The rows of each matrix lie in a flat space through zero, up to rounding. After each matrix: how many dimensions does the smallest such space have?

[[-44  13 -26  -8  -7 -18 -16   1]
 [ 13 -25  33 -15  27  49  31 -35]
 [-26  33  50 -10  21   8  -1  21]
 [ -8 -15 -10 -26 -16 -26 -10   7]
 [ -7  27  21 -16 -30 -49 -30  74]
 [-18  49   8 -26 -49 -21 -11 -35]
 [-16  31  -1 -10 -30 -11 -10  -5]
 [  1 -35  21   7  74 -35  -5   8]]

6

[[ 20  -4  -7   3  -9  -4  10   3]
 [ -4  12  -6   4  14  -8  -1  -6]
 [ -7  -6  10   1  -5   9  -5  -7]
 [  3   4   1  25  16 -11   0   0]
 [ -9  14  -5  16  30 -19  -3  14]
 [ -4  -8   9 -11 -19  18  -4 -20]
 [ 10  -1  -5   0  -3  -4   6   7]
 [  3  -6  -7   0  14 -20   7  68]]

4

[[  7 -18  -4  32 -13  17  -8  -1]
 [-18  29  16 -45  17 -17 -16   4]
 [ -4  16   4 -31  17 -15  27  -6]
 [ 32 -45 -31  61 -22  17  46  -7]
 [-13  17  17 -22  15   0  -1  -7]
 [ 17 -17 -15  17   0   1  51 -11]
 [ -8 -16  27  46  -1  51 -18 -19]
 [ -1   4  -6  -7  -7 -11 -19  11]]

3

[[ -5  -5  19   3  10   0  15   3]
 [ -5   0   7 -14  -3  11   2  -9]
 [ 19   7 -47  30  -9 -28 -28  18]
 [  3 -14  30  64  41 -39  40  43]
 [ 10  -3  -9  41  13 -29   4  26]
 [  0  11 -28 -39 -29  23 -31 -27]
 [ 15   2 -28  40   4 -31 -11  25]
 [  3  -9  18  43  26 -27  25  29]]

2

[[ 31  82 -30  42 -26  -4  80 -58]
 [ 82  36  32   5 -20  31  54 -12]
 [-30  32 -39  23  -1 -22  22 -30]
 [ 42   5  23  -1 -21  21  10  -1]
 [-26 -20  -1 -21  69 -18   0  35]
 [ -4  31 -22  21 -18  -7  22 -29]
 [ 80  54  22  10   0  22  79 -17]
 [-58 -12 -30  -1  35 -29 -17   7]]

3

[[ 17 -12   1   5   1 -29  11  10]
 [-12  23   1  15 -24  34  -4   7]
 [  1   1  46 -18   3 -14   0  -2]
 [  5  15 -18  37 -33  15   9  24]
 [  1 -24   3 -33  38 -26  -6 -22]
 [-29  34 -14  15 -26  68 -14  -4]
 [ 11  -4   0   9  -6 -14   8  10]
 [ 10   7  -2  24 -22  -4  10  21]]

3

[[-82  -4  43  51 -34  58  34  47]
 [ -4  -9 -26 -20 -25 -11 -14 -55]
 [ 43 -26 -12 -10   6 -17  -5   3]
 [ 51 -20 -10 -11  17 -20  -5  11]
 [-34 -25   6  17 -37  23  12  -1]
 [ 58 -11 -17 -20  23 -29 -12  -1]
 [ 34 -14  -5  -5  12 -12  -2  12]
 [ 47 -55   3  11  -1  -1  12  42]]

3

[[-32 -22  17  -9  14   3 -11   4]
 [-22  -9  -3  -1 -10  15  -9   7]
 [ 17  -3  41 -41  33 -19  25  15]
 [ -9  -1 -41  61  -8  23 -33 -13]
 [ 14 -10  33  -8  19 -25  10 -23]
 [  3  15 -19  23 -25  22 -26  32]
 [-11  -9  25 -33  10 -26  18 -13]
 [  4   7  15 -13 -23  32 -13  53]]

6

[[-26 -13 -19  12 -24 -14  31   9]
 [-13 -66  33  -2  29  17  49  -4]
 [-19  33 -43  11 -29 -28  -3  -3]
 [ 12  -2  11  -2   0  10  -2   1]
 [-24  29 -29   0 -12 -27 -30  22]
 [-14  17 -28  10 -27 -18   5   3]
 [ 31  49  -3  -2 -30   5 -48  19]
 [  9  -4  -3   1  22   3  19 -47]]

4

[[ -3  37 -15   8   0 -42 -11  32]
 [ 37  36  35   2   2 -59  -6  23]
 [-15  35 -49  18  -7 -23 -10   6]
 [  8   2  18  -9   9  -1   9   6]
 [  0   2  -7   9 -10 -10 -12  -2]
 [-42 -59 -23  -1 -10  60  -9 -13]
 [-11  -6 -10   9 -12  -9 -19  10]
 [ 32  23   6   6  -2 -13  10 -31]]

4

[[ -8 -10  11   0   7 -26  -3  -7]
 [-10   0   5  15 -23 -28  -5   3]
 [ 11   5  40  18  14 -30  17 -61]
 [  0  15  18  33 -35 -31   6 -23]
 [  7 -23  14 -35  72  11   6 -24]
 [-26 -28 -30 -31  11  -1 -26  62]
 [ -3  -5  17   6   6 -26   2 -20]
 [ -7   3 -61 -23 -24  62 -20  84]]

3

[[-32  30 -15 -26  -3  46   2 -11]
 [ 30  -6   8 -51  10  28  -1 -15]
 [-15   8 -46   4 -14  -7   3  12]
 [-26 -51   4  38 -16 -66 -45  47]
 [ -3  10 -14 -16 -24   8  20  -9]
 [ 46  28  -7 -66   8  37   1 -34]
 [  2  -1   3 -45  20   1 -84  10]
 [-11 -15  12  47  -9 -34  10  13]]

6

[[-23  10  -9   2  -2  -8  -7  -6]
 [ 10 -22 -11  26  15   4   2   0]
 [ -9 -11 -70  14  18  -4  -7 -21]
 [  2  26  14 -41 -20  -2   0   1]
 [ -2  15  18 -20 -14  -4  -5   6]
 [ -8   4  -4  -2  -4  -8 -13   2]
 [ -7   2  -7   0  -5 -13 -25   6]
 [ -6   0 -21   1   6   2   6 -10]]

4

[[-58 -14  29   7   6  56 -11  -3]
 [-14 -11   2 -25  -2   4  -8  13]
 [ 29   2  -5   6 -10 -14  11  -3]
 [  7 -25   6 -32 -21  13   0  21]
 [  6  -2 -10 -21   1 -11  -7  15]
 [ 56   4 -14  13 -11 -13  10   7]
 [-11  -8  11   0  -7  10   5  -7]
 [ -3  13  -3  21  15   7  -7  -3]]

4
